The groups are shells around one centre, one inside the other: the same stretched ball of 7 dimensions in 7 sizes.
Known rows, each followed by its group:
[-2.250,1.607,2.875,-1.151,0.315,4.244,2.854,-1.599,1.476,-0.983,-0.560,3.495,1.633,-1.083,-0.398] -> (2)
[-2.140,-0.885,0.866,1.388,0.391,-0.321,-0.832,-1.545,-1.797,-1.297,2.803,1.534,-1.423,-0.534,0.260] -> (2)
[-1.502,-1.218,1.567,1.099,-0.683,-2.037,0.483,-0.998,-0.399,-1.142,1.333,0.539,0.560,0.090,-1.571] -> (6)
[-0.303,-0.145,-0.163,0.507,2.935,1.168,-1.108,0.099,-1.795,-2.097,2.259,0.493,0.509,0.095,-1.033] -> (6)
[-1.536,-0.587,0.875,1.426,2.682,-0.737,-1.355,-0.372,-2.715,-1.711,2.972,0.621,-1.219,-1.562,-0.402] -> (3)
[-1.062,-1.063,1.462,1.241,0.767,-3.169,-0.853,0.166,-1.463,-0.709,2.185,-0.750,0.498,-1.426,-1.875] -> (1)
[-2.129,1.765,1.854,0.121,1.619,1.468,0.147,-0.476,-1.333,-1.164,1.691,3.051,0.487,-1.370,0.407] -> (4)
[-0.698,-1.937,0.429,1.724,1.499,-2.808,-1.268,-0.116,-1.915,-1.718,2.591,-0.992,-0.262,-0.201,-1.946] -> (4)
[-1.081,-2.250,0.646,1.505,0.839,-1.543,-0.815,-1.014,-1.529,-1.412,2.438,-0.710,-0.889,-0.615,-1.435] -> (2)
[-1.768,-0.016,2.319,-0.382,-2.530,2.124,3.171,-2.559,1.100,-1.042,-0.698,2.898,1.662,0.753,-0.548] -> (2)
[-1.339,-0.182,0.821,0.173,-0.346,2.254,0.893,-1.862,-0.559,-1.555,1.108,2.273,0.430,0.708,-0.024] -> (1)
[-2.695,-0.401,1.465,1.508,-0.128,0.255,0.819,-2.355,-1.729,-2.282,1.791,3.405,-1.386,0.576,0.734] -> (2)
[-2.114,0.198,1.147,1.349,2.110,-1.395,-1.725,-0.025,-2.146,-1.118,3.254,1.248,-0.849,-1.545,-0.172] -> (3)
[-2.595,1.471,1.535,0.370,2.012,1.102,-1.344,-0.270,-1.337,-0.473,2.962,2.457,-0.528,-2.257,0.692] -> (4)
[-0.514,0.688,-0.194,0.407,4.142,1.314,-2.163,0.826,-2.295,-1.736,3.052,0.571,0.272,-0.971,-0.617] -> (4)
[-1.437,2.882,0.240,-0.686,2.894,2.966,-2.096,0.945,-0.749,-0.550,2.932,2.663,1.427,-0.858,0.471] -> (5)
[-2.725,1.120,2.973,-0.012,-1.602,-0.475,1.535,-1.004,1.104,-0.113,0.535,2.840,1.663,-0.683,-0.666] -> (3)
[-1.077,-0.650,0.304,0.691,2.384,1.670,-0.943,-0.892,-1.916,-1.703,2.521,0.731,-0.848,-0.933,-0.277] -> (0)
[-1.373,2.019,-0.502,-0.085,3.787,2.836,-3.270,0.797,-1.809,-0.818,4.036,1.973,-0.011,-1.166,0.812] -> (5)
[-2.562,0.584,2.960,-0.364,-2.306,2.222,3.508,-2.624,1.429,-1.084,-0.792,3.846,1.407,0.425,-0.253] -> (1)
[-2.310,1.269,1.685,-0.571,-0.370,3.161,1.372,-1.514,1.281,-0.972,0.661,3.550,1.238,0.418,-0.018] -> (6)
[-2.143,-0.566,1.351,1.015,-0.841,-0.430,0.179,-1.677,-0.867,-1.074,1.893,1.958,-0.347,0.036,-0.058] -> (1)
[-3.689,2.763,3.320,-0.757,-0.976,2.908,1.884,-1.639,1.185,-0.029,0.565,5.117,1.034,-1.425,1.093] -> (3)
[-0.794,-0.184,1.275,0.346,2.770,-0.862,-1.491,0.913,-1.112,-0.361,2.412,-1.072,0.722,-2.763,-1.884] -> (5)
[-1.928,2.007,1.537,-0.216,3.170,1.468,-1.073,0.750,-0.519,-0.700,2.293,1.942,0.871,-2.076,-0.451] -> (6)
[-1.940,0.724,1.335,-0.507,0.256,3.187,0.828,-1.330,1.031,-0.930,1.002,2.591,0.919,-0.013,-0.308] -> (4)
[-2.903,0.771,2.883,-0.084,-1.188,0.820,1.564,-1.552,1.061,-0.199,0.674,2.857,0.809,-1.148,-0.297] -> (1)
[-2.674,2.291,1.090,-0.111,1.460,1.722,-1.420,0.046,0.053,-0.404,2.808,3.318,0.578,-0.697,0.590] -> (5)
[-1.470,-1.201,1.668,0.636,0.666,-0.107,0.762,-1.083,-0.021,-1.322,1.091,0.361,0.220,-0.743,-1.696] -> (0)
[-1.266,0.769,1.646,-0.287,2.062,1.819,0.208,-0.174,-0.480,-0.904,1.288,1.156,0.992,-1.820,-0.916] -> (6)
[-2.256,1.598,2.468,-1.011,-2.051,2.812,2.742,-1.721,2.163,-0.581,-0.552,3.917,2.561,0.771,-0.379] -> (5)
[-1.553,0.787,0.018,0.806,1.772,1.287,-1.526,-0.616,-2.415,-1.701,3.074,2.514,-0.482,0.134,0.857] -> (0)
[-2.877,2.124,1.852,-0.008,1.901,2.524,0.406,-0.707,-0.048,-1.545,1.595,4.141,0.306,-0.511,0.469] -> (2)
[-0.983,-0.525,0.102,0.719,0.465,-0.679,-1.522,-0.202,-0.783,-0.828,2.663,0.353,0.592,0.298,-0.972] -> (4)
[-1.657,1.334,1.787,-1.121,0.827,3.787,0.948,-0.793,1.132,-0.382,0.688,2.183,1.585,-1.276,-0.529] -> (5)
[-2.919,2.234,2.430,-0.532,-1.414,2.654,1.813,-1.750,0.715,-0.628,0.517,4.859,1.356,0.082,0.936] -> (1)
[-1.910,2.780,0.443,-0.652,2.666,2.572,-2.667,0.980,-0.383,0.156,3.444,2.371,0.997,-1.644,0.572] -> (0)
[-1.665,1.873,0.138,-0.059,2.976,3.930,-0.879,-0.500,-1.436,-2.042,2.443,3.520,0.046,0.177,0.945] -> (3)
[-1.316,-0.402,1.743,-0.168,-0.473,2.727,2.875,-2.209,0.624,-2.098,-0.522,2.400,1.185,0.971,-1.029] -> (5)
[-0.512,-0.859,0.138,0.533,2.672,0.912,-0.890,-0.137,-0.988,-1.822,2.108,-0.164,0.254,-0.273,-1.578] -> (4)
[-0.954,0.189,0.534,-0.144,1.933,1.446,-0.789,0.126,0.290,-0.981,1.889,0.538,1.169,-0.373,-1.447] -> (3)
[-1.030,-0.089,-0.164,0.792,4.444,0.358,-3.265,0.951,-1.984,-1.082,4.023,-0.472,-0.782,-2.033,-0.854] -> (0)
[-2.040,1.479,1.725,0.192,-0.198,0.104,0.346,-0.500,-0.415,-0.852,1.399,2.968,1.410,-0.004,-0.091] -> (3)
[-2.216,1.150,0.594,0.179,1.789,3.933,-0.100,-1.567,-1.148,-1.986,2.143,3.812,-0.694,0.172,1.219] -> (6)
[-1.311,-1.066,0.395,1.093,1.052,1.542,0.439,-1.958,-1.809,-2.659,1.702,1.911,-0.925,0.884,-0.069] -> (1)
[-2.869,2.586,2.924,-1.337,0.522,4.219,1.878,-1.051,1.836,-0.289,0.189,4.045,1.650,-1.581,0.093] -> (4)
[-2.461,1.018,1.663,-0.071,1.998,2.298,-0.624,-0.621,-0.252,-0.467,2.310,2.067,-0.346,-2.283,0.143] -> (0)
[-2.215,1.600,1.957,-0.233,1.527,0.049,-1.207,0.711,0.385,0.421,2.346,1.274,1.199,-2.453,-0.819] -> (1)
[-1.228,1.911,1.765,-0.754,0.763,0.837,0.025,0.610,0.408,-0.061,1.114,1.592,2.714,-1.163,-1.097] -> (4)
[-2.095,1.259,0.864,0.098,2.922,1.035,-2.120,0.667,-0.113,-0.435,3.165,1.349,0.219,-1.677,-0.515] -> (5)
[-2.140,2.017,1.946,0.063,0.940,-0.200,-0.490,0.343,-0.597,-0.354,1.938,2.491,1.402,-1.339,-0.204] -> (0)
[-1.814,2.822,1.592,-1.033,2.518,2.868,-0.573,0.748,0.453,-0.283,1.707,2.555,1.938,-1.739,-0.329] -> (6)
[-2.581,1.869,1.793,-0.109,1.423,2.026,-0.570,-0.533,-0.737,-0.351,2.301,2.979,0.073,-2.035,0.766] -> (6)
[-3.376,2.627,2.566,-0.131,0.315,3.243,1.707,-1.809,-0.442,-1.475,0.895,5.690,0.212,-0.475,1.615] -> (2)
[-1.747,2.185,2.803,-1.138,-0.478,1.383,1.698,-0.100,1.477,0.070,-0.101,2.518,3.223,-1.106,-1.114] -> (5)
[-2.041,2.598,0.798,-0.447,2.334,2.413,-1.593,0.522,-0.297,-0.518,2.722,2.943,1.046,-0.937,0.417] -> (6)
[-1.442,-0.462,2.137,0.741,-0.511,-0.050,2.243,-1.785,-1.172,-2.008,0.138,2.086,0.679,0.145,-0.772] -> (0)
[-2.737,1.668,2.385,-0.015,-1.326,0.273,0.757,-0.995,0.323,-0.136,1.227,3.474,1.296,-0.531,0.280] -> (3)
[-2.153,2.077,2.219,-0.906,-0.954,4.412,2.980,-2.177,0.513,-1.518,-0.490,4.994,1.758,0.702,0.764] -> (2)
[-0.363,-1.074,0.943,0.369,1.276,-0.146,0.356,-0.250,-0.258,-1.531,0.999,-0.443,1.303,-0.147,-2.346] -> (3)
[-1.162,-0.464,0.337,0.415,0.717,2.520,0.897,-1.743,-0.530,-2.518,1.090,2.306,0.244,1.639,-0.425] -> (0)
[-0.366,-0.091,1.092,0.396,1.121,-1.310,-0.787,0.491,-1.584,-0.569,1.857,-0.444,1.485,-1.423,-1.549] -> (2)
[-1.686,0.155,1.895,0.514,-0.612,-1.302,0.732,-0.556,0.051,-0.887,1.000,1.547,1.499,0.061,-1.294] -> (1)

New rows. What belongs after each?
[-1.462,1.957,1.098,-0.852,2.943,4.296,-0.152,-0.172,-0.366,-1.116,1.588,2.503,0.946,-1.451,0.062] -> (4)
[-1.094,-0.096,0.676,0.853,1.389,0.476,0.169,-0.814,-1.693,-2.323,1.597,1.814,0.313,0.656,-0.560] -> (6)
[-2.436,1.313,1.016,-0.079,0.910,4.372,0.847,-2.026,-0.470,-1.959,1.435,4.427,-0.298,0.534,1.248] -> (6)
[-0.349,1.134,-0.464,-0.027,2.329,1.324,-2.061,0.764,-1.479,-1.120,2.797,1.020,1.427,0.148,-0.472] -> (2)
[0.415,-1.378,-0.489,1.234,2.758,-1.870,-2.286,0.829,-2.697,-1.649,3.000,-1.719,0.455,-0.421,-1.981] -> (3)
[-1.207,0.891,1.103,-0.542,1.494,4.597,1.630,-1.567,-0.419,-2.153,0.412,3.018,0.838,0.209,0.010] -> (2)
[-2.407,0.778,0.900,1.047,1.504,0.414,-1.047,-0.787,-1.819,-1.569,2.886,2.881,-0.812,-0.318,0.704] -> (4)
[-2.671,1.994,2.042,-0.243,2.375,3.126,0.506,-0.704,-0.209,-1.346,1.476,3.615,0.186,-1.462,0.377] -> (6)
[-2.343,1.546,1.261,0.215,1.371,-0.038,-2.033,0.442,-0.546,0.204,3.204,1.773,0.406,-1.861,0.067] -> (4)
[-0.709,1.075,1.684,-0.557,1.520,-0.086,-0.383,1.084,0.238,-0.011,1.262,0.012,2.633,-1.843,-2.014] -> (0)
[-2.902,-0.179,2.169,0.687,-1.455,1.954,2.455,-3.177,-0.233,-1.924,0.488,4.087,-0.651,0.693,0.703] -> (0)
[-0.376,-0.345,-0.726,1.178,4.768,-0.785,-3.951,1.435,-3.097,-1.331,4.458,-1.150,-0.693,-1.762,-1.012] -> (0)
[-2.435,-0.163,2.038,1.049,1.077,-0.336,0.256,-1.149,-1.229,-1.357,1.861,1.865,-0.759,-1.419,-0.299] -> (1)
[-0.020,-1.017,0.244,0.720,3.248,-1.473,-2.345,1.224,-1.656,-0.790,2.940,-2.131,0.594,-1.963,-2.348] -> (0)
[-1.293,0.330,1.201,-0.321,2.169,1.686,-0.584,0.078,0.379,-0.540,1.796,0.422,0.901,-1.682,-1.373] -> (0)
[-1.003,-1.475,1.026,1.273,-1.073,-2.685,0.208,-0.851,-0.715,-1.307,1.441,0.226,0.915,0.938,-1.745] -> (5)
[-0.632,-0.423,0.174,0.663,2.428,-1.700,-2.768,1.274,-0.900,-0.354,3.316,-1.289,0.794,-1.343,-1.953] -> (3)
[-2.293,0.173,2.877,0.254,-1.424,0.865,2.896,-2.241,0.046,-1.376,-0.260,3.087,0.821,-0.202,-0.361] -> (6)
[-0.316,0.115,1.404,-0.072,1.959,-0.867,-0.648,1.045,-0.536,-0.375,1.503,-0.956,2.052,-1.971,-2.366] -> (5)
[-3.708,2.401,2.274,0.032,0.941,2.270,0.156,-1.051,0.206,-0.770,2.014,4.717,-0.172,-1.083,1.172] -> (2)
[-2.492,2.678,2.976,-1.002,1.319,2.658,1.253,-0.203,0.794,-0.280,0.562,3.287,1.813,-2.257,-0.248] -> (3)
[-0.858,0.248,0.027,0.563,3.287,-0.038,-3.243,0.957,-2.242,-0.358,3.941,-0.478,-0.225,-2.369,-0.526] -> (2)
[-2.694,2.036,1.798,-0.278,2.108,4.093,0.617,-1.257,-0.643,-1.497,1.541,4.173,-0.224,-1.238,1.094] -> (6)
[-3.291,2.333,1.760,-0.400,1.574,4.198,-0.255,-1.277,-0.203,-0.581,2.303,4.361,-0.603,-1.790,1.673] -> (2)
[-3.072,1.396,2.072,0.611,0.287,0.836,0.292,-1.321,-0.964,-1.074,1.943,3.880,-0.349,-0.805,0.964] -> (4)
[-0.275,-0.357,0.488,0.321,1.729,0.948,0.289,-0.354,-1.062,-2.110,1.131,0.646,1.221,0.495,-1.507] -> (4)
[-1.346,-0.725,2.364,0.005,-2.101,-0.581,2.219,-1.390,1.265,-0.553,-0.260,0.911,2.100,0.127,-1.977] -> (5)
[-2.398,2.030,1.344,0.154,3.389,1.961,-1.615,0.221,-1.596,-0.798,3.070,2.580,-0.437,-2.499,0.710] -> (3)
[-1.871,2.245,1.781,-0.451,3.183,2.432,-0.510,0.393,-0.904,-0.775,1.923,2.327,0.818,-2.484,-0.034] -> (0)
[-0.442,-1.360,0.099,0.826,-0.240,0.219,0.522,-1.372,-0.904,-2.212,1.179,0.871,0.777,1.943,-1.228] -> (5)
[-1.492,-0.102,2.319,0.087,-0.480,-0.984,1.235,-0.418,0.948,-0.564,0.417,0.761,1.984,-0.582,-2.090] -> (3)
[-2.623,2.551,0.804,-0.220,2.529,4.487,-0.404,-0.895,-0.771,-1.800,2.287,4.764,-0.178,-0.050,1.526] -> (0)
[-1.421,0.409,1.679,-0.323,-0.169,0.417,0.629,-0.297,1.276,-0.428,0.804,1.134,2.093,-0.212,-1.675] -> (3)
[-1.254,-0.156,0.451,0.754,1.359,-0.400,-1.981,-0.084,-1.749,-0.527,3.169,0.353,-0.170,-1.311,-0.345] -> (4)
[-3.602,2.222,2.318,-0.240,0.202,2.958,0.562,-1.511,0.467,-0.504,1.698,4.697,-0.071,-1.117,1.315] -> (4)
[-2.602,0.738,3.386,0.058,-0.471,-0.379,1.922,-0.926,0.827,-0.449,0.240,2.224,1.305,-1.625,-1.146] -> (0)
[-1.301,1.126,0.862,-0.657,2.351,4.775,0.472,-1.017,-0.458,-1.613,1.247,2.526,0.510,-0.715,0.130] -> (2)
[-1.524,-0.702,1.965,1.174,0.805,-2.908,-0.309,0.008,-1.130,-0.822,1.851,-0.078,0.470,-1.545,-1.763] -> (3)
[-1.008,1.026,1.856,-0.255,2.571,0.230,-0.348,0.909,-0.469,-0.519,1.456,0.298,1.714,-2.387,-1.692] -> (5)
[-0.792,-0.131,0.788,0.973,1.918,-1.635,-0.977,0.469,-1.715,-1.536,2.186,0.280,0.850,-0.395,-1.480] -> (3)
[-1.081,1.570,0.894,-0.492,1.386,0.998,-0.937,0.731,0.174,-0.365,1.876,1.335,2.179,-0.581,-1.004] -> (6)
[-1.521,-1.596,1.443,1.616,-1.229,-2.483,0.739,-1.606,-1.410,-1.638,1.376,0.972,-0.026,0.614,-1.034] -> (3)
[-1.337,2.327,1.621,-0.812,2.405,1.021,-1.144,1.403,0.131,0.201,1.951,1.150,2.300,-2.321,-1.066] -> (3)
[-2.900,2.267,1.097,-0.427,1.934,4.735,-0.566,-1.198,-0.381,-0.943,2.471,4.315,-0.537,-1.088,1.689] -> (0)
[-0.717,1.162,1.286,-0.772,0.363,0.920,0.035,0.419,0.636,-0.117,0.996,0.872,2.854,-0.598,-1.502] -> (3)
[-2.366,0.889,2.721,0.161,-1.779,-1.271,0.922,-0.776,0.396,0.200,0.961,2.184,1.629,-1.006,-0.619] -> (5)
[-1.418,0.331,2.342,-0.285,-1.176,1.768,2.908,-1.866,0.237,-1.418,-0.599,2.618,1.779,0.228,-0.755] -> (3)
[-2.037,1.815,1.966,-0.176,0.936,2.901,1.628,-1.305,-0.911,-1.824,0.601,4.043,0.868,-0.266,0.563] -> (5)
[-0.717,1.167,-0.616,0.181,3.901,1.193,-3.338,1.346,-1.666,-0.939,3.840,0.521,0.533,-0.930,-0.459] -> (4)
[-0.862,1.348,0.896,0.008,3.733,1.017,-1.137,1.035,-1.387,-1.374,2.153,0.962,1.180,-1.489,-1.054] -> (2)
[-2.337,1.405,2.374,0.380,0.282,-1.054,-0.109,-0.072,-0.703,-0.237,1.790,2.200,1.014,-1.663,-0.312] -> (0)
[-2.215,-0.490,1.070,0.932,-0.449,1.264,1.014,-2.317,-0.663,-2.124,1.370,3.058,-0.566,1.230,0.232] -> (4)
[-2.393,2.644,1.025,0.002,3.089,1.744,-2.049,0.653,-1.231,-0.623,3.274,2.983,0.219,-1.769,0.769] -> (3)
[-2.096,1.107,0.520,0.153,3.016,3.503,-0.992,-0.745,-1.026,-1.684,2.665,2.803,-0.748,-0.744,0.640] -> (6)
[-1.525,0.689,1.471,-0.139,2.038,2.641,1.093,-0.790,-0.011,-1.973,0.752,2.284,0.850,-0.230,-0.851] -> (3)
[-1.844,0.276,0.563,1.234,3.344,0.663,-1.630,-0.391,-2.843,-1.994,3.285,1.776,-1.451,-1.253,0.400] -> (0)
